The rows of a group lie close to one hidden flat surface of 8 dimensions, which passes through zero. Surfaces can cross.
Some rows, each with its group after it:
[ -3,   1,   5,  15,  -1,  -3,  17, -11,  -4,   0,  12,  -8,   5,   8]  (1)
[  2,   6,  10,   0,   0,  -9,   3, -11,  11,  -6,  -9,  -6,   4,  13]  (0)
[ 10,   3,  -6,  -5, -15,  18,   1,  -1,   8, -20,  -5,   7,   7,  -4]  (3)
[  7, -15,  -4,   9,   0, -11,  -1,  18,   6, -23,  -9,   4,   6,   5]  (2)
[  8,  -3,  -7, -11,  -3,   8,  -1,  -2, -18, -15,  11,  17,   3, -26]  (2)
[  7, -16,   0,  -8,  10,  -3, -11,  12, -12,   8,   4,  -4,   0,   2]  (1)
[ -6,  -6,  -5,   6,   4,  -6,   3,  12, -13,   9,   6,  -1,  -3,  13]  (0)
[ 13, -31,   4,  11,  28, -20, -10,  11,  -7,  -2,   0,  -3,   8,  -3]  (2)
[-18,   4,   6,  18,  15,   7,  10, -13,   8,  14,  -8,  -3,  -1,   6]  (0)
[  6,  -3,   0,   9,  16,  -6,  -2,  15,   4, -14, -22,   7,   6,  22]  (3)
[  7, -16,  -8,   0,   5, -10,  -3,  18, -27,  22,  20,  -4,  -1,  14]  (0)
[-17,  22,   3,   4,  10, -12,  14,   6, -10,  -5, -17,   9,  -5,  29]  (2)
[-10, -10, -12,   9,   9,  16,  -2,  23,  -7,  12,  -3,   3,  -7,   8]  (2)
[  3, -14,  14,   1,  19, -11, -14, -14,   6,  25,   9, -18,  -3, -14]  (3)
[  3,  -3, -12,  16, -14,   7,  10,   1,   7, -22,   0,  14,   6, -15]  (2)
[ -7,  13,  -2, -15, -30, -11,   8,  -4,   3, -18,   1,   8,  -4,  -7]  (1)
[ 10, -18,  -1, -18,   7,  -5, -25,   8,  -4,  12,   2,  -3,  -4, -15]  (1)
[  8,   5,  18,   4,  -5, -17,   3, -28,  24,  -1,  -1, -15,   7,   3]  (0)
[ -9,  18,  12, -11,  15,   2,  -2, -12,   0,  -3, -15,   5,  -6,   0]  (2)
[  8,  -4, -20,   6,   3,  26, -16,  19,  -2,  21,   4,   7,  -5, -12]  (0)
[-35,   3,   9,  -2,  -1,  12,   6,  -6,  17,  -5, -15,  -6, -16,  -8]  (3)
[-8, 13, -8,  2,  4,  5, -2, 13, -9, 20,  2,  2, -9, 13]  (3)
[-13, -10,   6,  -4,  -3, -15,   5,  -8,  -9,   1,  14,  -4,  -6, -15]  (1)
[  4,  -9,  -8,  -5,   0,   5,   0,   6, -23,   4,  18,   6,   0, -11]  (0)
[-15,   6,   0,  10, -15, -19,  18,  -3,  -3,   0,   9,  -1,  -5,   6]  (0)
[ 21,   0,  -3, -18, -11, -18,  -4,  18, -12, -21,  -1,   4,   7,  22]  (0)
[ 18,   7, -18,  24,   3,  21,   2,   4,  -6,  22,  10,  10,  10,   8]  (3)
[-2,  1,  3,  4,  4, -7,  3, -4, -2, -6, -2,  5,  0, -4]  (3)
[ -4, -11,  17,   7,   3, -24,  13,  -4,  -2,  -5,   7, -21,   4,  23]  (1)
[  2,  -4,   7,   9,  16, -11,  -6,  -1,   5,  18,  -6, -10,   1,  17]  (2)
[  1, -12,  -6,   2, -18,   0,   1,   8,   2,  24,  18, -16,  -4,  12]  (2)
[ -6, -14,  -9, -10,  15,  15,  -6,  16, -23,  -7,  -1,  13,  -4, -13]  (0)
[ 15,  -7,   0,   0,   3, -22,  -2,   9, -13,   7,  10,  -4,   5,  16]  (3)
[ 18, -12,  -9,   6,  -6,  13,  -7,  -3,  -2,  26,  23,  -7,   4, -12]  (2)
[-15,  -5,  -4, -11, -12,  12,  -7,   1,   4,  26,   8, -12, -14,  -5]  (1)
[17,  9, -5, 16,  2, 16,  0, -4,  7, 17,  6, -3,  9, 11]  (1)
[  7,   8,  -5,   1, -16,  -7,   3,  -9,   0,   6,  10,   1,   2,  -6]  (1)
[ -2, -21,   7,  13,   2,  -2,   4,  -3,  17,   2,  -5, -16,   7,  12]  (3)
[  0, -11,  12,  -6,  -1, -16,   0,   1,   2,   2,   4, -18,   1,  17]  (1)
[ 17, -22,  -4,   3,  -9,  12,  -1, -11,   2,   2,  16,  -7,  12, -15]  (3)

New rows. What belongs after each?
[ -5,   2,  -7,   8,  10,   5,   6,   0, -21,  13,  10,  10,  -2,  -2]  (2)
[-7,  1,  4,  1,  4, 14,  2, -3,  6, -1, -5, -5, -2,  0]  (1)
[  1,   2,  10,   6, -16,   2,   6, -22,  31, -12,  -7, -10,   7,  -6]  (3)
[-10,  -5, -10,  11, -11,  16,   9,  -2,   3,  -4,   7,   5,  -1, -21]  (2)
[  4,  12,  -1, -16,  -2,  35,  -2, -13,   1,  -4,  -5,   2,   5,  -4]  (0)
[ 15,  20,   9, -19, -19, -22,   6, -14,  -4, -20,   3,   3,   6,   9]  (2)
[-16, -14,  15, -10,  12, -17,  -5,  -5,  -5,   6,   2, -10, -11, -12]  (3)
[  3, -11,  -3,  11,  20,   5,  -3,   7,  -3,  -5, -10,   7,   6,   4]  (3)
[  6,  16,  -2,  -8, -11,   7,  14,   2, -17,  -7,   2,   4,   9,  30]  (0)
[-17,  10,  -7,  14, -14,   2,   8,  -3,  15,   2,  -1,   4, -10, -14]  (0)
[ -8,  -6,  -7,  28,  -2, -14,  18,   6,  -7,   8,  11,  -2,   0,  14]  (2)
[ 16,  12,  -1, -13, -15, -19,   3,   3,  -9,  -5,   7,   0,   5,  23]  (2)
[ -5, -20,   2, -11,  -2,  12, -13,   7,  16,  -7,  -9,  -9,  -6, -12]  (2)
[-16,   6,   2,  -4, -13,  26,   9,  -3,   4,  10,   7, -13,  -8,   6]  (1)
[-10,   3,   6,  -3,  22,  -7,   3,  -2, -18,  -3,  -5,   9,  -4,  -1]  (2)
[ -2,  -1,   4, -12, -18,  -6,   7,   3,  -4,  -9,   7,  -6,   0,  11]  (1)
[ -7, -17,  -4, -27,   5,   7, -17,  21, -11,   2,  -5,   1, -11,  -8]  (1)
[  9,  -2,  14,  -3,  10,  -1,  -7, -21,  18,  -9,  -9,  -4,   8, -16]  (0)
[  2,   9,   6,   6,  28, -10, -10,  -2,  -1,   4, -11,   7,  -2,  -5]  (3)
[-26,  -5,  -2,   5,  -4,   3,  17,   9,  -4, -17, -10,   2,  -7,   6]  (3)
[  8,  -7,  -3,  14,  -4,  -1,  -3,  10,  30, -21, -23,   0,   7,   7]  (2)
[ -6,   6,  -2,  15,  14,  -4,  -4,  15,  13, -12, -26,   9,  -3,   7]  (0)
[  1,  11,   3,  -3,   6, -20,  -1,   3, -11,  -3,   0,   7,  -4,   4]  (3)
[ -8,   9,   1,   0,  -9, -16,  14,  -5, -12, -15,   7,   9,  -1,  -5]  (3)
[-15,   6,  -6,   3,   1,  16,   4,  -8, -11,  11,  10,   9, -10, -24]  (3)
[-11,  13,  -9,  22,   9,   0,  15,  -3, -13,   6,   3,  15,  -3,  -5]  (3)
[ -3,   5,  -7,   7,  -3,  17,   3,  11,  11,   0, -14,   0,   1,  20]  (3)
[ -7,   7,   9,  -5,  -4,  -5,  -3, -17,   6,  18,  10,  -9,  -9, -16]  (3)
[ -4,   2,  -7,   7,   4, -15, -12,   0,  10,  29,  -7,   0,  -9,  -4]  (1)
[-21, -13,  12,  -7,   1,   0,  -7,   3,  24,   2, -17, -22, -11,   4]  (2)
[  7, -10,   1, -17, -10,  11, -10,   5,  10,   0,  -2, -10,   2,   2]  (3)
[  1,  -2,  -5,  13,  13, -16,   4,   7, -15,  -3,   2,  10,   5,   4]  (1)
[ 10,  -3,  -1,   0,  -2,  15, -12,   1,  20,  11,  -5, -10,   2,   2]  (2)
[ 20,  20,   0,   7,  -1,  10,   6, -15,   4,  -4,  -1,   7,  15,   8]  (0)
[  6,  10,  -3,  12, -16,   0,  18, -10, -10,   1,  19,   1,   7,   6]  (1)
[ 28,  10,  -3,  17,   8,  -3,   0, -23,  -6,  11,  15,   9,  17, -13]  (2)
[  2,  25,  -4,  -7, -13, -10,   8,   9,  -4, -24, -10,  17,  -1,  13]  (3)
[ 18,   2,  -8, -20, -10, -15, -19,  10,   1,  -6,  -6,  10,   3,  -5]  (1)
[-24,  -4,  -2,  -4, -23,  -8,   9,  -1,  -2,   3,  18,  -5, -14, -17]  (0)
[  8, -19,  14,   3,  21, -18,  -1,  -6,  -8, -16,   2,  -3,   9,  -8]  (1)
[ -4,  10,   6,   3,  23,   7, -14,  -6,   8,  26,  -6,  -3, -11, -10]  (3)
[ -4,   4,  -4,  12,  17,   7,  -6,   1,   6,   6, -13,   8,  -2,  -5]  (1)
[ 26, -17,  -6, -12, -18,  21, -10,  -2,  10,  -6,   9,  -9,  14,  -5]  (3)
[  2,  15,  10,   2,  -2, -21,   8, -17,   2,   4,   3,  -5,   3,  11]  (2)
[-18,   8,   2,  -2,   5,  -3,  12,  -8, -21,  15,  11,   2,  -9,  -1]  (2)
[ -9, -19,  -3,  -8,  14,  -5, -12,  29, -12,   7,  -6,  -4,  -9,  14]  (0)
[  3,   1,   3,   2,   0,  22,  14, -10,  -9, -20,  10,   3,   6,  -9]  (1)
[ -1,   9,   7, -14,  -4,  -7,   7, -26, -22,  -5,  21,   8,   1, -28]  (2)
[ 32,  11,  -5,   0, -13, -12, -14,   9,  19,  -5,  -7,  -1,  10,  16]  (0)
[-9, -3, -7,  7, -7,  5,  3, 14,  9,  0, -7, -4, -4, 15]  (2)
[ -9, -22,  -3,  -3, -12,   1,   4,   8,   2, -21,   3,   2,  -4, -22]  (2)
[ 14,   2,  14,  -5,  -8, -12,  -2, -19,  18, -12,   1, -11,   8,  -5]  (1)
[ 16,   1,   9,   2,  20,   6, -10, -18,  15, -16, -15,   6,  11, -22]  (0)
[ -4, -16,  26,   5,  13,   5,   7, -21,   9,  -9,   5, -25,   4,  -5]  (1)
[ 15,  -2,   8,  -1,   7, -20,  -6, -11,  -8,  14,  13,  -9,   6,   4]  (2)
